Each new row is followed by its nearest point in the smallest flat space through zero that holds the last named rows.

Q_785 (7 x 17):
[[-24  10 -24  34  23   3  60  28 -33  12  73  34 -22  42 -21 -42  18]
 [ 12  52  49  -8 -28   7 -28  32  23  25  55 -16   1 -32 -66  13  38]
 [ -4  18   7  22   4  50  42 -18  24 -40 -36  -7  -8  74 -34  18 -27]
 [ -3 -27  17  11  29 -48  47 -33  27  65  16   9  -6  29 -63 -36 -52]
 [  1 -38  36  47 -18  42 -14 -96 -49  28  22 -30 -22   5 -64  45  -7]
 [ 12 -13 -25   4  27  10  13  23  37  41  59  -5   6   7 -23 -25  -6]
 [-30  45 -23 -10  -3  -4 -16 -71  21 -20   2 -79 -11   0  -5 -26 -51]]
New rows:
[ -6  39  35  24  -3 -14 -18  -6  -9 -41 -11  -7 -29 -28  27 -10  56]
[-16  40  16  -7 -27  -8 -17   6 -32 -31  -6  -1  -8 -20  14   6  28]
[-29  25  66 -64  21  12  -7   0  26  20 -17  64  -7 -29 -29 -32   2]
[  4  22  42 -17 -10 -41   5  24  20  15 -14  19   5 -10 -28  -4   3]
[-28   9 -39 -14  -4 -13  -3   2  28 -67  -2 -18 -53  -9 -17  40 -21]
[-12  32 -11  -6  -6  13  -4 -10  10 -33 -14 -26  -3  10   9  -2 -11]
[ -1  -5  31  24  13   0 -31  14 -14 -55   0   6   1   1  26  44  24]
[  4   3  10   3 -18  22 -14  11 -24 -28 -19  10   0  -6  18  29  27]
[-46  79 -16  46 -13   2   9 -21  -9   5  32  17  70  35 -23 -31 -68]
[-30  46  -8   8   6  -8  32 -19   5 -11  23 -20 -18  32 -28 -35 -23]

Q_332 (7 x 17):
[[  43    6  -40   17   66  -25   17  -54  -12  -74  -25   38   -6   20
    83   82    3]
 [  -7   76    4  -23  106   10   -6  -46  -68   43 -101   10   -7   27
    39   94   53]
 [ -15   95  -12    0   77  -20  -13  -22  -46  -15  -87  113  -47   37
    27   34   52]
 [  39   44  -27 -113   -2  -37   24   30  -38  -69  -75   37  -15    9
   -34    0  -11]
 [ -36    9  -69  -73   66  -18   44  -58  -39  -45  -42   58  -46   21
    24   -4   41]
 [  11   36  -38  -40   35    9   16  -76 -106   26  -79   52  -15   -9
    13   32    4]
 [  56   59   10    9   62  -13   37  -57  -28  -32  -47   27   31   37
    10   -2   71]]
New rows:
[-31  18  11  17   9  12 -31  34  23 -31 -40   1 -27 -44  13  37  49]
[-23  24  11   5  25  -7 -24  32  20  -1 -14  10 -20  15  13  31   9]
[ 20  -7  23  43 -27 -53 -41 -19 -34  36 -53 -34  11  33  33  -8  13]
[ 24  20  23  31   2  10 -11 -11 -18  27 -14  -5  20  -2   3  18   2]
[ -2  13 -43  -6  38   7  30 -13  31 -48 -10 -40  36  33  42 -52 -40]
[ 14 -20 -16 -17  19 -12  31 -16  21 -45  15 -19  11  12  13  -5  16]
[ -5 -50   7   9  35 -24  14  42  55  35 -44  53  23  39 -33  18  -8]
[-13  16  11   2   9  -7 -13  29  21  -6  -4   6 -10  12   0   6   9]

Q_829, 7 rows:
[[-44 -25  40 -68  22 -16  15 -22  -6   7 -12  41 -16 -43  50 -24  21]
 [-29 -14 113 -18 -49  45   4 -15 -13  -4 -37  24   5  -2  89 -18  41]
 [-21 -80  99  -8 -87  66  37  38  39   2  44 -26  -8 -26  34 -64  14]
 [ 46 -56  61 -31   7  82  56  44 -47  19  34 -36 -21  30  50   3 -37]
 [ 40  -2  55   9 -39  96 103  -5  40  -9  36  10  26 -34  50  -4 -13]
 [ -4  10  78 -56   9  57  52 -23  82 -31  13  -5  -6  62  11 -17  20]
 [ -8 -15  62 -96 -39  98   2  20  61 -12  58 -25   8 -22  10 -41 -14]]
New rows:
[ 33   9 -25   1 -23  26  16 -28  40 -13  54  26  11 -18 -18 -44  21]
[  4  12 -12   1 -19  19  27  -7  55 -12  29   4  17 -31 -20 -12  -4]
[-42  53  54 -23   9 -14  53 -42 -34  -9   4 -47 -50 -11 -18 -12  21]
[-14  -6  26 -22  20  -7  20 -15  12  -5  -9  12 -12  16  14  -6  15]
[ 32  17 -10  38  11  38  21  22   0   5  36   4 -22  -1  23  48  48]
[ 31   9  -1  29  -2  23  33   0  -7   0   3  -2   9   8  10  18 -11]
[ 18  31  34 -22  15 -19 -35 -35  40  15 -53 -33 -38  -7  28 -23  25]
[-25  16  26 -25   5  -9 -23 -20  12 -11 -25  12  -2  21  10  -4  24]

Q_234 (7 x 17):
[[-31  29  43  22  81  13 -94   5 -14 -26  32  15 -12  -9 -51 -34 -27]
 [  7 -39 -50 -19  15 -65 -31 -13  -4 -90   5  35 -11   9 -14  21 -10]
 [-23 -24 -54 -44 -13  -1   6   0 -40  78  -6   3  43  10  20  39 -18]
 [-22 -28   2  36  -5  -5   5  44 -31 -26  30 -17 -40 -65   2  54  -9]
 [-35 -65   8 -15 -32 -38  37  -9  -2 -35  10  14   7  35 -13 -18   3]
 [ 49 -39 -40  -2   2 -27 -41  -6   2 -29  -9  25 -38 -25 -14   6  17]
 [  3  26 -26  33  53 -12  10 -38  62  35 -21  -5 -43  50  29 -52   7]]
New rows:
[ -8  21  38 -54  37  -2  42 -35  52  23  21   8  41  18  43 -21 -21]
[-21  38  10 -13   7   5  28 -21  21  15 -10  -6  36  52  15 -24  -9]
[ 28  39 -31  -9  53 -32  31 -13 -14   2  35  35   3  29  43   0  42]
[  7  25 -38  -3  23 -18   5 -19  21  -4 -14   2   0  25  24   6  -7]
[-42 -40  30  10 -11  13  54  55  25  50  28 -35  21  19   9  29  47]
[-44 -26  26  15 -34  15  62  18 -10  45  11 -26   0  -1  16   3   2]

Q_738, 7 rows:
[[-34 -54 -35  46  -8  -4  79  68  10 -57 -35  -9  47  -5 -35 -64 -30]
 [ 50 -40 -78 -13 -46   6  -5  72   0 -62  11  35 -52  14 -43 -22 -29]
 [ 13 -49 -70   5  36  17  23  38 -66 -49 -26  40  66  39 -34  42 -13]
 [  7 -17 -47  10 -35  -1   1  23  11 -81 -23   5   6  83 -30   1  35]
 [ 48 -57 -66   9 -10 -27  66 -19 -42 -38  23  30  71 -25 -34  -3 -39]
 [-15 -84 -32  26   6  33  61  35  22 -22 -36 -10  51  -4 -16  17 -50]
 [  5 -49 -66  37  25  -8  21  20 -17  10 -20  38 -71  73 -12  61 -46]]
New rows:
[  1  27  -1  17 -14 -53  42 -23   0   9   7  35  10   2  37   5 -15]
[  2   6  -3  23   3 -41  29 -39 -12  14  14   5  -2   2   2  -8  -5]
[-18  24  -5  28 -12 -15 -55   1  77 -23   7  -2 -10 -79  40   5   0]
[  0   9  30 -15 -26  13 -15   1  41  11  10 -23 -19 -33  11 -22   0]
[-26  15   0  11  22  15 -48  -4   4  -7 -17  -3 -17  16 -21  42  -5]
[-11   6   4  -4  17  19 -25   9  -2   8 -16   2 -16  30   8  32  11]

Q_510, 7 rows:
[[  23   13  -14   24   40    0   51   52  -12   -9  -80   14   18 -113
   -81   -7  -22]
 [ -10    3  -65  -51  -15  -13    3   73  -54   32  -83   37  -26  -44
   -14   68   56]
 [  18    4   17  -26    1  -48   90   -1    8   58  -12  113  -18  -66
     3  -27   21]
 [  57  -17  -34  -62  -34  -31   76  -56   14   51  -44  -15   66  -70
     6  -46  -24]
 [  53   50  -48   10   -4  -58   78  -32  -21   70  -71   85   37  -24
    35   -4   85]
 [ -14   36  -11  -36    7  -51   78   -4    5   31   -3   51   10  -12
    25  -39    7]
 [  37   -4    1  -40   30  -40   57   29  -58   38  -47   43   -9  -43
    11  -29   46]]
New rows:
[ 51 -14 -15  -1  45  -8  -8 -19 -14 -11  22  -8  32 -16  36  30  25]
[ 36  -8   2  10   5   0  -7 -18 -20   8 -13 -13  13   8  13  -7  24]
[-51  35  15   7  -7  47   3 -52 -27  26  28 -19  31  12   2  19 -22]
[-16  13  -9   9 -12   4  -8 -20  23  -9  18 -17  14  25   8   1 -15]
[ -7 -10 -43  -2  -3 -41 -15  49 -38 -10   8  13  26 -15  14 -38  -6]
[ -9  10 -12 -24  15 -13  15  23 -23  -2 -16  -9   1  -2   4 -11   5]
[ 17   4 -47  23  39  10   9  -2  17  28 -47   5  34 -18   2   7  16]
[ 22  22 -30  24   2  -5  14  -6  -5   8 -44   2  29 -20 -11   8  17]
[ 97  17  41 -28   2  12 -21 -16 -70  23 -24   5  -3 -57  35  -8  29]
[ 77 -43  19  -9  13  -4   2 -10 -52  29 -33   1   0 -26  11 -17  44]
[-62 -24   3  10  45  97  32 -17 -42 -63  36  29   2 -20 -43  23  54]
[-15   2  20  30  24  15 -18  35  -6 -23   5  13 -28  -5 -25  13   0]
